The groups are shells around one centre, one inside the other: the same stretched ball of 6 dimensions in 6 sizes.
In the rows, zero is written as 128.
Some rows, each with its group after it:
[156  90 118 145 160 155 130 163 179 119  80  84 167 107 151 158] : z400
[117 141 159 127 144 105  96 148 106 109  96  85 125  99 100 135] : z400
[131 118 139  99 112 120 107 140 141 121  84 121 155 134 101 165] : z162
[157  96 161 136 141 139 127 158 137 114  81  81 147  90 111 146] : z173
[112 127  64 137 184 139  89 143 178 124 112 107 175 136 206 152] : z162
[174  74 168 127 107 146 153 162 167 116  50  87 152  96  76 171] : z51
[146  93 128 129 112 137 135 146 175 117  65  99 154  98 124 174] : z173
[122 126 125 122 136 119 115 155 167 116  69  95 144 127  93 164] : z325
[162  76 157 125 113 138 132 139 148 115  74 103 157  89 108 156] : z371
[148  66 107 113 135 142 103 110 166 121 102 142 193 125 154 149] : z162
[143  85 107 132 172 145  94 125 149 119 118 118 183 115 180 132] : z173
[113 123 105 126 176 121  73 124 127 117 128 116 165 123 172 126] : z371
[134 114 135 127 120 127 121 148 150 116  78  95 144  99 125 164] : z371
[133  85  98 112 135 130 111 126 196 119  75 131 180 145 108 164] : z162
[134 132 119 129 162 142 104 165 142 124 104  90 157 123 168 154] : z325
[142  95 158 114 105 117 123 134 145 112  68 109 146 103  73 158] : z325
[139  87  75 137 173 151 111 140 203 122  91 112 188 134 173 157] : z400
[134  79 102 118 138 131 100 109 166 118  99 136 182 121 148 148] : z51
[120 110 130 114 130 112  93 118 130 114 101 122 154 112 121 142] : z162
[181  40 123 140 139 167 143 138 194 119  72 107 189  98 143 159] : z400
[142 115 155 107 100 126 126 156 143 120  69 103 145 118  91 174] : z51
[135  92 133 136 166 124  95 123 133 109 107 106 160  99 129 120] : z173
[163  51 125 139 150 146 130 130 189 112  72 108 179 105 107 144] : z162
[180  60 160 123 114 153 149 154 174 118  56 100 168 106  83 167] : z51
[174  72 174 120 111 142 143 154 153 116  61  97 157 102  71 161] : z51
[129 120 106 115 119 136 114 148 166 126  86 113 162 126 160 179] : z371
[167  55 101 134 117 163 148 140 215 122  61 112 185 106 155 184] : z400
[122 141 142 118 130 118 105 156 126 118  91  94 137 115 122 157] : z371
[153 104 142 111  92 142 145 166 176 124  52  99 153 121 100 194] : z51
[145  81  92 123 142 147 123 140 207 123  72 119 184 138 134 171] : z371
[157  54 112 108 112 142 130 121 206 120  62 139 190 136  95 172] : z162
[115 128 112 110 128 116 100 139 157 120  86 116 154 136 120 164] : z371
[101 134  88 114 142 114  87 128 161 120 100 123 159 137 152 159] : z325
[172  56 116 117 103 161 148 142 208 125  57 121 187 121 127 189] : z173
[124 109  98 126 151 129 109 142 185 118  80 109 165 134 127 160] : z371
[134 102  83 115 146 145 112 145 199 127  83 122 184 153 151 175] : z325
[131 133 148 128 123 124 119 161 133 116  80  82 132  97 122 163] : z325
[156  78 102 119 137 157 123 143 190 127  84 121 189 134 156 171] : z173
[127  97  89 110 119 133 106 120 179 124  90 137 179 132 162 173] : z162
[176  71 149 127 117 157 151 163 181 121  56  94 166 108 102 175] : z51
[118 127 135 115 141 111  95 139 133 115  93 108 146 125 102 145] : z173
[124 105 109 131 179 128  75 116 122 116 135 119 172 111 184 117] : z325
[136  71  70 125 162 145 102 115 203 122  97 137 200 141 168 153] : z400
[112 124  89 123 188 127  69 127 141 121 130 122 176 142 179 128] : z400
[166  91 169 127 113 143 139 160 139 117  71  87 148  89 107 162] : z325
[156  88 105 126 104 158 155 165 218 126  46  99 168 120 138 205] : z400
[150  89 103 131 126 154 131 148 186 124  78 105 172 109 171 178] : z51
[163  49 106 120 109 151 143 128 218 120  55 127 188 121 115 181] : z173

New rows, each followed by its group:
[118 137  96 133 152 136 100 151 149 123 107  97 155 112 200 161] : z162
[150  93 128 131 139 145 116 141 146 120  98 104 166  99 164 152] : z371
[131 131 128 136 167 134 103 162 135 118 102  83 148 112 152 144] : z173
[137  80  85 130 135 140 124 131 212 119  68 118 178 124 139 172] : z51
[141 104 167 126 133 120 105 133 105 111 100  99 143  85 114 131] : z162
[104 128  75 121 162 122  87 132 177 121 100 121 169 147 158 155] : z325
[134 105  80 135 165 150 113 152 197 124  88 104 178 135 173 166] : z325
[141  73 118 139 162 131 106 119 164 110  93 111 171 102 127 130] : z325
[122 144 136 114 119 118 119 169 156 120  65  90 134 130  90 177] : z400
[139 123 156 122 143 130 100 150 102 118 111  95 147 102 143 139] : z162
[150  82 138 123  94 130 147 145 191 114  42 101 150 102  77 182] : z400
[153  88 157 118 114 133 117 132 125 116  92 111 157  91 126 150] : z400
[169  78 138 113 107 153 150 165 197 125  47 105 170 133  86 189] : z400
[179  30 123 119 111 157 144 123 206 120  60 131 195 116 107 170] : z325
[125 102 133 118 135 114  93 115 129 112 103 121 156 106 122 135] : z162
[158  90 130 133 151 152 122 154 160 121  89  96 169 110 146 153] : z371
[167  76 161 123 101 141 151 157 174 116  47  94 152 100  72 175] : z371
[148 104 140 142 127 140 137 162 162 115  67  77 142  86 127 166] : z400
[149  91 123 126 112 144 132 145 172 121  73 105 162 102 145 176] : z173
[139 109 141 141 169 133  99 143 118 113 112  89 152  91 154 125] : z173
[154  75 143 120 146 135 110 129 148 115  92 117 173 117 104 137] : z173
[133 102 126 139 166 127 105 139 152 111  93  95 155 106 124 134] : z371
[176  50 162 124 130 143 135 136 166 113  67 109 172 107  69 145] : z400
[149  82  91 133 131 156 130 142 197 124  79 111 180 112 179 177] : z325
[167  57 117 134 130 158 137 137 191 120  74 111 182 103 146 165] : z371
[137  99 135 147 180 130  94 131 120 109 117  93 156  86 156 114] : z162
[111 122  82 140 183 127  88 136 167 116 108 103 164 124 174 140] : z325
[171  48 136 110  82 148 150 129 195 120  50 128 178 110  94 185] : z162
[173  70 174 127 122 141 143 153 156 113  59  91 154  97  65 153] : z325
[131 125 125 122 157 135  92 146 122 122 117 105 160 118 170 143] : z173
[118 140  86 126 171 141  88 154 152 128 118 106 169 138 204 156] : z162
[143 122 133 134 140 143 123 169 149 121  85  81 148 105 151 165] : z51
[168  51 118 119 116 152 148 141 221 120  45 119 185 130  85 180] : z162
[122 140 157 132 148 112  98 151 103 111 101  81 127  92 120 134] : z162
[135  91 111 113 142 133  93 117 145 121 112 134 180 125 159 144] : z51
[126 101  71 124 158 144  94 126 177 126 112 129 188 134 204 157] : z51
[120 128 102 141 181 133  86 141 133 118 124  97 160 109 196 133] : z173
[138  81 123 120 136 127 103 114 151 114  97 126 171 110 129 141] : z371
[140  94 140 109 104 121 129 141 175 116  55 113 153 125  63 172] : z325
[147  69 124 116 109 131 126 120 180 116  68 126 171 113 102 165] : z173
[108 133 102 117 129 115 100 136 159 118  88 113 150 126 139 165] : z51
[161  81 180 116 102 127 136 145 140 112  61  99 145  95  57 156] : z325
[163  83 160 131 109 141 141 151 151 115  67  90 149  83 109 164] : z325
[132 105 113 109 135 129 107 139 169 122  84 122 170 143 116 163] : z371
[146 108 133 110 118 139 125 158 165 124  73 107 161 133 111 176] : z371
[146  68  98 135 149 144 114 121 184 117  90 120 183 109 158 150] : z371
[159  73 112 127 117 152 151 156 220 121  44 103 172 124 106 189] : z51
[136 126 147 105 100 126 121 157 141 123  75 104 145 121 108 179] : z162
[139  82 136 125 135 121 110 121 153 110  84 115 160 104 100 140] : z173
[124  92  71 122 133 134 114 127 214 121  74 128 180 138 148 177] : z162
[141  92 107 136 158 144 104 131 153 119 109 110 174 104 185 143] : z371
